The same things were measured in two ways. Each way mixes the same 11 hidden numbers, adds some noise and spreads widely along 7 directions of its own, which tell nothing about the thing.
In the rows, 128 means zero.
Some things both ways: the first way, then the second way.
[170 128 168 129 115 121 106 126 111  98 118 104  90 132 132  60 127 120
 139 110 109 140 115 110  97 151]
[133 131 104 115  99  85 128  92 122  88 156 141 141 110 125 121 122  93
 174  96  83 102 109 126 130]

[143 173 155 100 142 145 129 137 108 141  98 156  91  95 147 139 148 122
 123 145 147 112  70 104 125 144]
[113 121 102 112  99 138  86 114 105  75 162 149 167 107  86 108 165  44
 201 124 138  88 183  88 105]

[120 129 183 185 129 138  95 152 128 135 124 135 104  89 166  57 187 162
 109 112 130 116 100  70 121 162]
[110 109 187 170 144  75 124 142 106 126 143  62  95 124  94 140 124 118
 116 149 143 112 115 152 137]

[109 109 213 154  49 119 121 152 142 112 102 164 134  90 120 110  99 118
 158 102 137 101 108 108 163 127]
[134 155 104 164 166 173 116 144 158 120 156  96 105 133  96 186 126 141
 155 128 154 166 127 109 127]

[156 154 115 112 148 132 139 123  99 151 122 157  98 113 134 162 173 146
 130 128 126  99  37 115 131 165]
[137 113  68 131 146 137 102 124 182 143 169 167 133 110  95 180 130 127
 152 159 185 153 134 122 127]

[202 153 106  84 122 111 154  86  83  93 125 136  98 159 119 130 147 126
 163  89 106 126  51 145 106 156]
[133 137  83  94 129 101  96  75 149 106 136  81 139  94 131  96 159 117
 152 104 165 130 111 146  82]

[151 147 112  99 129 116 140 119  94 150  99 166 116 148 112 146 146 126
 143 141 110 129 116 132 125 160]
[119 108 132 121 121  69 148  84 147 125 145 102 134  99  87 135  91 145
 125 118 104 161  91 146 151]

[158 139 117 129 129 113 129 113 113 127 169  78 104 162  95 100 101 113
 138 100 104 106 120 112 140 119]
[176 140  99 158 177 159 117 158 165 151 116 107 123 132 141 183  72 129
 111 156 168 131 136 146 139]

[165 144 130  75 130 108 125 120 100  88 104 152  95 109 141 138  71  88
 155 154 169 147 121 124 112 153]
[135 125 106 127  96 101 137 158 116 104 138 171 143 126 126 142 103 106
 155 102  87  83 146 106 143]

[ 98 121 140 135 103 149 169  99 173 102 131 132 127 149 127 106  88  91
  94 166 136 162 162 134 122 119]
[103 102 102 145 126 145  71 115 107 139 121 115 127 101 114  71 131 124
 142 157 198 168 137 112 138]

[125 130 120 151 119 134 136 103 161 136 116 110 135 137 111 111  93 120
  98 120 110 173 178 146 133  78]
[118 153 115 142  93 119 116  89 141 123 171 152 141 119  96 197 124 109
 201 120  99 147  78 120 155]

[116 144 134 164 160 170 127 140 132 160 111 149 158 120 159 111 150 120
  73 120 152 165 163  94 125 119]
[113 150 192 151 111  77 119 108  79 111 119 110 131 124 127 159 105 121
 138 118  87  99  80 152 131]

[ 94 157 128 136 153 172 143 110 134 141 143 163 165 136 155 118 152 123
  79 135 145 170 150  92 133 121]
[146 108 156 155 143  62 142 166 144 147 107  82 125 156 154 171  67 171
  83 107 137 109  78 187 137]

[128 140 149 125 121 109 154  90 141 103 150 105  78 178 116  43 138 129
 109 154  94 143 122 135  92 146]
[119 111 119 145  90  91 123  76 119 153 153 139 122 114 119 104 113 117
 122 134 108 159  99 119 166]

[136 143 139  58 146 118 124 119 116  90 127 158 125 125 145 151 126 125
 132 142 151 146  71 184  89 154]
[138 166 145 168 149 143 138 172 123 104 102 168 138 132 129 156 152 153
 144 107 125 107 137 120  98]

[138 128  78 154 180 118  97 106 143 174 135  75 102 106 107 128 109 182
  99 175 102 144 128 136 140 104]
[113 153 125 110 149 140 117 111 121  93 139 127 166  90  83 113 200  85
 136 145 172 102 173 110  72]

[119 151  81 110 148 148 133 137 113 159  98 170 139 150 136 181 139 101
 120 143 137 147 185 132 122 134]
[148 200 132 168 141 150 141 109 132 149 116 137 101 108 112 177 124 140
 163 138  99 149 119 103 135]

[166 123 173 139 144 102 121 144 111 105 146 119 168 127 130  87 142 117
 132  63 154 122 114 109 132 167]
[116 106 154 210 165 146 109 177 155 143 133 132 102 153 100 148 145 188
 112 145 189 192 115 131 134]

[ 81 145 145 130 167 171 128 149 154 137 132 142 137 117 162 146 172 125
  84 178 152 124 122 122 108 147]
[125  63 181 172 109  52 150 162 140 141 100 150 124 113 118 131  97 173
 114 150 114 130 106 177 155]

[144 117 123 194 150 122 114 141 153 130  87 100 121  72 136 107 128 171
 127 179 152 130 167  83 150 116]
[148 130 118 163 150 134 127 136 159 159 119 132 138 131 131 142 112 135
 120 160 157 147 118 144 155]

[114 164 128 100 128 149 178 101 137 105 161 134 116 188 129 110 132  78
  97 121 130 141 132 132 103 125]
[139 140  89 128 129 135  74  75 162 124 161 103 103 101 108 175 126 116
 183 153 150 162 102 143 125]

[137 129 116 120 113 152 130 117 131 126 131 112 120 140 107 141  58  95
 114 137 123 148 151 127 134  92]
[ 98 160  97 112 115 124 141  82 111 145 128 158 145 104 115 140 159 157
 158 122 113 121 144 104 102]

[ 94 160 146  91 139 141 158 109 139 106 118 191 129 122 151 132 137 124
 103 185 162 163 120 124 115 138]
[105  93 131 139 112  72 151 133 159 147 151 110 125 137 106 152 133 183
 120 109 124 144 102 149 138]

[178 133 124  95 154 105 151 113 106  92 117 137 126 132 125 121  92 118
 131 155 164 151 107 138 107 143]
[117 147 153 125  98  84 155  85 114 122 159 208 180 133  98 182 115  99
 138 127  57  91 121 119 145]

[127 171 108  93 157 147 189 101 135 113 107 179 122 150 148 154 188 124
 102 159 148 148 107 141 102 147]
[124 129 160 160  83  77 130  78 123 150 165 172 138 136  96 179 110  85
 169 135  76 109 111 119 158]

[138 171 101  76 145 157 139  83  90 141 162 129 132 179 127 129  98  81
 121 118 109 162 113 133 112 127]
[115 125 130 123 204 109 103 143 139 107 122  55  98 111 112 166  78 189
 114 169 163 146  95 188 156]

[ 85 141 149 166 143 141 101 142 169 137 110 109  97 119 147  84 168 156
  95 168 112 141 170 130  99 104]
[144 134 153 164 160 130 107 138 146 100 107   4 101  87 112 127 128 117
 170 158 162 152  94 179 135]

[ 90 134 136 160 134 152 131 121 164 164 146 127 121 125 125  95 125 133
  59 133 122 145 150 108 148 118]
[134 148 112 136 111 142  79 117 100 119 126 139 144 114 131 125 136  97
 131 106 171 124 133 101  81]

[120 135 144 116 134 152 124 151 102 169 138 155 138 139 126 167 122  97
 112 113 129 110  82 136 122 134]
[111 153 139 148 109 143 144 123  81 123 102 171 147  94 130 113 160 138
 124 118 117 120 151  97  94]

[114 163  82 123 172 153  88 123 129 186 152  80 107 137 115 145 144 141
 105 139  84 119 144 122 142 115]
[166 126 124 148 157 106 134 170 167 129  95 115 114 112 135 160  92 164
 125 137 143 122 124 162 123]

[179 122 133  88 114  77 119 117 123  61 112 118 106 125 120 117 108 121
 172 115 137 132 124 161 111 164]
[152 121  95 145 109  95 133 133 191 120 141 148 115 119 119 145 141 162
 166  92 121 162  95 134 123]

Other things, the second way, with their names:
(48): [103 123 150 148 139 111 120 120 108 106 135 142 112 111 102  97 157 145
 130 155 120 134 142 127 135]
(36): [181  95  99 107  83  35 130  92 209  92 161 148 131  96 126 133 109 120
 133  91  96 146  64 175 125]
(107): [154 145 147 144  94  94 148 152 124 100 133 176 150 117 127 155 140  80
 152 120  81  68 134 126 124]
(418): [183 154 117 144 143 122 132 133 164 102  91 114 139 114 149 120 106 125
 148 107 112 126 115 153 120]
(132): [133 160 141 144 139 103 151 128 117 118 107 143 105 127 151 144 122 197
 102 104  83 125 109 142 114]
(167): [131 117 140 110 126  52 152 108 166 144 135 106 153  99  67 170  97 107
 164 149 115 105 121 152 154]
(272): [166 134 120 106 131  62 125 133 167 108 117  53 129 107 135 138  93 129
 116 102 138 117  74 180 125]
(362): [178 122  83 106 107 101 119 106 158 122 116 153 175 121 164 131  62 112
 101  91 120 122 105 146 122]
(194): [147 103  86 156  90 127 130 150 171 139 132 172 165 129 114 116 124 120
 171  98 144 159 122 101 148]
(145): [124 159 136 148 118 122 148 123  99 147 137 141 146 123 113 158  96  95
 137 155  93 116 115 110 190]
(400): [116 143 136 128 125 104 151 108 136 136 160 109 157 133  80 153 136  95
 131 129 118 117 135 111 147]
(422): [114  94 127 159 105  96 138 145 147 139 126 143 138 142 106 115 138 160
 157  95 130 139 141 112 125]
(82): [122 125 161 159 120 106 149 108 131 125 118 126 163 128 105 116 124 137
 126 103 112 153 106 128 128]
(307): [ 94  78 124 115 102  76 124 120 144 134 141 139 177 128  85 124 123 147
 128 107 155 137 124 129 124]
(438): [121 119 162 155 146 130 115 156 107 105 127 109 148 131  98 156 111  94
 147 145 136  93 161 129 129]
(394): [102 134 156 155 107  78 147  98 102 125 161 166  79 109 115 137 168 154
 122 142  79 124 114 124 127]
(348): [112 127 170 164 118  96 158 144 116 126 125 159 140 112 102 178  95 156
 134 145  84 139  85 146 175]
(312): [112 154 102 125 109 112 167  83 101 146 115 140 146 126 170 103 153 163
 133  95  85 106 128 124 108]
(68): [146 160 101 128 108 125 146 122 111 148 114 170 177 120 135  95 127  83
 121 115 124 101 150  87 134]
(268): [145 204 138 166 196 156 113 116 127 105 130  90  90 114 124 211 104 134
 172 163 119 134  84 155 146]
(384): [147 128 134 154 106  97 140 119 169 126 118 162 142 123 117 127 140 161
 130  94 116 160 105 134 109]
(406): [128 108 143 122 132  79  88 141 121 121 116  66 119 118 111  81 132 110
  99 139 180 112 143 140 115]
(124): [110 179 155 125 176 122  97 108  88  91 128  29  95 108 109  93 184 124
  93 123 177 120 133 130  68]
(266): [133 152 104 132  79 122 120  75 105 114 145 163 128 103 149  94 171 101
 135 100 105 126 126 101  91]
(246): [121 146 123 125  96 102 134  69 144 149 155 158 149 112  96 161 164 117
 142 128 117 133 121 116 105]
(35): [121 168 110 116 114 104  95  52 167 129 176 150 133 126  88 190 161 129
 174 119 126 152  89 128 109]
(143): [124 125  97 151 153 153 108 164 181 164 142 149 155 120  63 195 125 121
 190 188 198 152 138 115 176]
(364): [135 159  98 129 144 139 102 115 137 107 161 140 127 118 103 182 115  83
 210 163 111 103 136 122 164]
(219): [122 179 125 144 179 162 106 126  94  78 145  87 109 116 105 166 125  99
 177 138 124  99 150 114 118]
(214): [148 132 138 136 164 106 100 114 164 114  94  31 103 107 123 110 140 174
 112 101 182 158 116 166  58]
(274): [132 209 146 185 199 181 119 124  99 109 122  76  73 123 141 162 148 157
 120 138 140 148 109 127 104]
(306): [112 159 127 128 161 113 125 107 162 106 117  86  99  96 104 102 223 200
 141 114 166 166 115 147  62]
(164): [140 124  93 102 109 112  86  85 164  83 168 141 163 125 110 136 154 101
 145  77 155 134 120 126  67]
(318): [147 143 120 149 110 112 118 135 146 142 128 175 170 140 109 165 101 107
 151 100 139 125 115 105 131]

Some of these things the first way, each followed by its name:
[119 158  76  99 176 125 129  92 135 147 147 110 112 140 129 166 131 136
 118 162 113 146 106 174 106 114] -> (107)
[196  93 142 193 131  94 104 162 115 105 122  83 124  98 118  76  85 131
 136  90 166 114 163  71 149 130] -> (246)
[152 114  84 128 118 103 160  85 138 108 106 132 144 142 112 153  94 119
 152 135 126 163 145 171 128 119] -> (274)
[101 144 134 108 139 124 179 101 175 105 100 182 132  99 134 136 135 150
  88 205 170 159 128 133 148 147] -> (164)
[160 147 126 132 149 116 105 143 101 168 120 107 141 121 105 143 167 150
 149  83 103  85 101 122 159 147] -> (384)
[171 134 116  99  96 131 121 132  80 112 107 160 118 130 127 171 125 113
 181  90 126 107  81 131 126 146] -> (167)
[118 131 115 116 104 126 172  71 175  79 138 122 135 148 112 108  92 129
 109 138 127 168 147 162 139 101] -> (35)
[109 150 182 116 121 136 123 129 146 119 139 120 100 118 126  94 120 131
 108 146 127 116  85 131 122 117] -> (438)
[131 117  84 170 136 132 133 104 129 142 110 153 164 111 144 131  97 124
 121 138 154 178 189  89 159 133] -> (124)
[113 144 115  93 114 122 148  96 153  98 166 110 124 177  97 112 119 118
 114 123 102 130 151 158 135 131] -> (214)
[144 154 134 126 115 136 137 124  87 120 120 179 126 104 159 135 145 117
 160  99 163 102  73  76 151 176] -> (406)
[136 126  87 154 139 144 116  90 148 143 143  63 137 171 109  99 102 117
 107 109  77 181 194 153 113  80] -> (268)
[139 114 134 125  95 122 120 111 133 102 142  91 140 135 103 116  54 100
 158 116 122 130 141 138 147 115] -> (132)
[105 131 150 134  99 138 167 127 150 121  77 186 123  86 129 151 120 143
 131 201 163 115 110 104 164 142] -> (362)
[114 151 111 116 171 150 144 116 136 135 105 146 134 113 155 148 137 121
 114 202 158 149 139 117 117 150] -> (48)
[103 154 152  76 116 154 173 105 129 121 136 193 157 147 125 155 107  95
 100 141 147 156  98 138 135 130] -> (307)
[120 111 139 191  89 149  94 127 128 178 129  96 129 119 102 106 103 145
 140 103  74 115 129  99 166  93] -> (68)
